The groups are shells around one centre, one inside the other: the same stretched ball of 6 dimensions in 8 sizes.
Known rows, each followed by its group:
[36 -435 -52 -250 -368 -213 -266 440]
j_846
[16 -381 17 -175 -166 162 19 293]
j_839
[19 -104 35 -178 -261 -137 -279 221]
j_607
[90 27 142 7 -150 209 104 -198]
j_839
[-27 42 -43 74 -237 -109 -317 -50]
j_258
[57 162 39 144 -192 291 117 -213]
j_478
[117 246 30 242 -89 334 -97 -9]
j_607
[-38 189 -71 116 -111 580 209 133]
j_892
[-9 285 59 63 -50 574 245 -27]
j_258
[66 -42 116 -79 -237 -165 -230 -109]
j_607
[158 358 105 177 -152 196 -148 -103]
j_892
[-8 151 65 -26 -226 -148 -296 -129]
j_478
[-20 -236 -40 -57 -120 251 -24 293]
j_839
[-80 234 20 158 42 654 278 -138]
j_991
[116 -222 26 -27 -274 -34 -148 106]
j_839
[210 -229 91 29 -219 191 63 53]
j_846
[188 195 56 198 -231 223 -26 -97]
j_326
[-166 249 6 18 -106 315 131 -226]
j_991
[-34 -86 -19 -101 -292 94 47 41]
j_991
[-10 304 -37 161 -179 313 -1 -55]
j_478
[36 125 48 209 14 431 34 -107]
j_326
[-109 496 33 55 -137 21 -291 -179]
j_846
[20 25 -10 -41 -205 355 137 191]
j_846
[-11 374 134 163 -105 312 186 -562]
j_326
[69 224 137 263 38 624 341 -422]
j_326
[-9 -23 148 -151 -124 160 88 -112]
j_892
[88 250 -40 204 -209 106 -289 77]
j_326
[-20 353 96 128 -157 190 56 -451]
j_839
[-16 -354 12 -259 -213 -136 -281 374]
j_326
[-9 406 -25 277 -86 550 166 -180]
j_991
[-48 -252 -66 -266 -329 -350 -502 456]
j_846
[184 272 228 226 -58 426 250 -511]
j_258
[-18 -237 39 -181 -249 -127 -166 76]
j_478
[-135 121 -46 -171 -364 -354 -419 33]
j_258
[55 -253 -1 -46 -102 540 280 312]
j_258
[127 -170 142 -125 -277 -31 2 -88]
j_258
[128 451 64 279 -267 60 -145 -398]
j_846
[0 11 -101 -35 -314 -58 -322 326]
j_607
[-98 -186 29 -139 -41 322 106 147]
j_607
[-6 197 -14 80 -105 476 121 109]
j_607
[140 86 63 96 -161 93 -227 69]
j_607
[-7 -158 22 -104 -155 289 126 155]
j_478
[-175 134 -21 -104 -44 155 -220 202]
j_258
[-136 -78 -130 -180 -223 120 -171 489]
j_846
[79 -165 30 75 -178 58 -117 -44]
j_991
[140 151 115 79 -160 83 -176 -67]
j_326
[64 376 43 130 -173 406 110 -71]
j_892
[76 -183 142 41 -32 466 346 -212]
j_991
[-3 -140 -67 -59 -208 194 -68 336]
j_478
[85 42 16 11 -204 9 -297 201]
j_839
[119 -295 95 -53 -82 329 117 170]
j_991
[21 41 109 -17 -140 -177 -370 -126]
j_892
[129 220 29 204 -151 37 -369 15]
j_892
[-95 228 7 -12 -296 -78 -121 -270]
j_892
[157 37 118 110 -186 136 -15 -196]
j_478
[67 -155 81 -96 -188 181 71 69]
j_839

New rows. What belongs after each?
[-88 -20 61 -64 -42 168 -69 -24]
j_839
[110 -267 130 -67 -140 177 93 -27]
j_607
[-23 -15 128 -19 -31 264 100 -199]
j_478
[139 212 140 329 50 623 267 -365]
j_846
[39 262 72 47 -189 178 -31 -122]
j_478
[-131 -52 -8 -107 -64 533 320 118]
j_258
[136 -394 179 -49 -80 218 175 -137]
j_258
[-59 316 101 28 -140 150 8 -342]
j_839
[-113 -276 -47 -298 -309 -271 -327 303]
j_991
[-51 -164 61 -250 -211 -194 -294 154]
j_991
[-74 224 -1 -95 -276 62 -72 10]
j_846
[188 206 192 226 -81 435 253 -431]
j_846
[-172 0 -61 -125 -139 5 -275 212]
j_991
[-103 293 -1 76 -98 373 95 -130]
j_478
[-2 432 121 203 -32 345 56 -422]
j_478
[-9 588 5 246 -241 60 -204 -367]
j_846
[-92 -112 29 -163 -92 235 32 164]
j_839
[-10 -54 22 -144 -245 111 -3 137]
j_607
[76 43 75 100 -146 -16 -249 -132]
j_607
[-123 322 -66 120 -211 188 -27 -197]
j_258
[80 458 40 233 -212 201 -80 -255]
j_839
[-26 -129 -38 -40 -237 -28 -190 102]
j_839
[-153 -124 -123 -234 -291 67 -88 399]
j_258
[108 18 106 -7 -155 -20 -264 39]
j_991
[85 273 132 205 -137 425 311 -497]
j_846
[-179 -147 39 -161 7 431 255 27]
j_258
[-27 120 -4 -27 -148 284 -7 157]
j_478
[12 -145 5 -33 -159 3 -241 154]
j_478
[47 377 91 122 -181 -119 -390 -233]
j_846
[-23 -239 6 -98 -39 534 256 303]
j_892
[-27 134 104 17 -48 172 -79 -153]
j_478
[63 5 -29 -81 -315 -75 -303 313]
j_326
[-5 0 -9 15 -17 367 -92 323]
j_892
[-107 525 -9 90 -117 106 -306 -45]
j_892
[9 107 58 77 -254 138 130 -378]
j_258
[-226 419 -33 -48 -150 67 -207 -67]
j_258
[-95 -203 15 -164 -69 160 -75 222]
j_607
[125 -294 -39 -34 -333 21 -94 254]
j_892
[78 37 145 117 -46 407 234 -306]
j_478
[-3 322 24 165 -233 -45 -228 -331]
j_991
[66 -331 46 -143 -267 117 120 89]
j_846
[-144 -15 -84 -38 -170 65 -177 113]
j_846
[-81 -269 11 -116 -79 246 71 121]
j_607
[141 24 -24 204 -113 266 -189 214]
j_258
[-102 93 -51 10 -128 314 34 80]
j_478
[-67 45 78 50 -11 223 -17 -207]
j_326
[-103 77 48 29 -45 269 56 -196]
j_839
[38 -135 46 -60 -77 349 65 228]
j_607
[-1 93 -38 -25 -212 184 -107 241]
j_478
[-48 -97 -7 -127 -261 41 -34 73]
j_478
[-117 383 18 43 -104 120 -200 -115]
j_607
[-26 90 67 133 49 564 231 -150]
j_607
[-103 221 -101 0 -270 -51 -327 134]
j_326
[113 -200 -68 67 -272 -6 -263 263]
j_258
[-51 236 56 142 -27 501 231 -262]
j_478
[48 51 67 67 -36 439 108 39]
j_478
[-7 -113 -38 -39 -291 -145 -271 74]
j_326
[-71 4 82 -86 -170 -46 -112 -203]
j_839
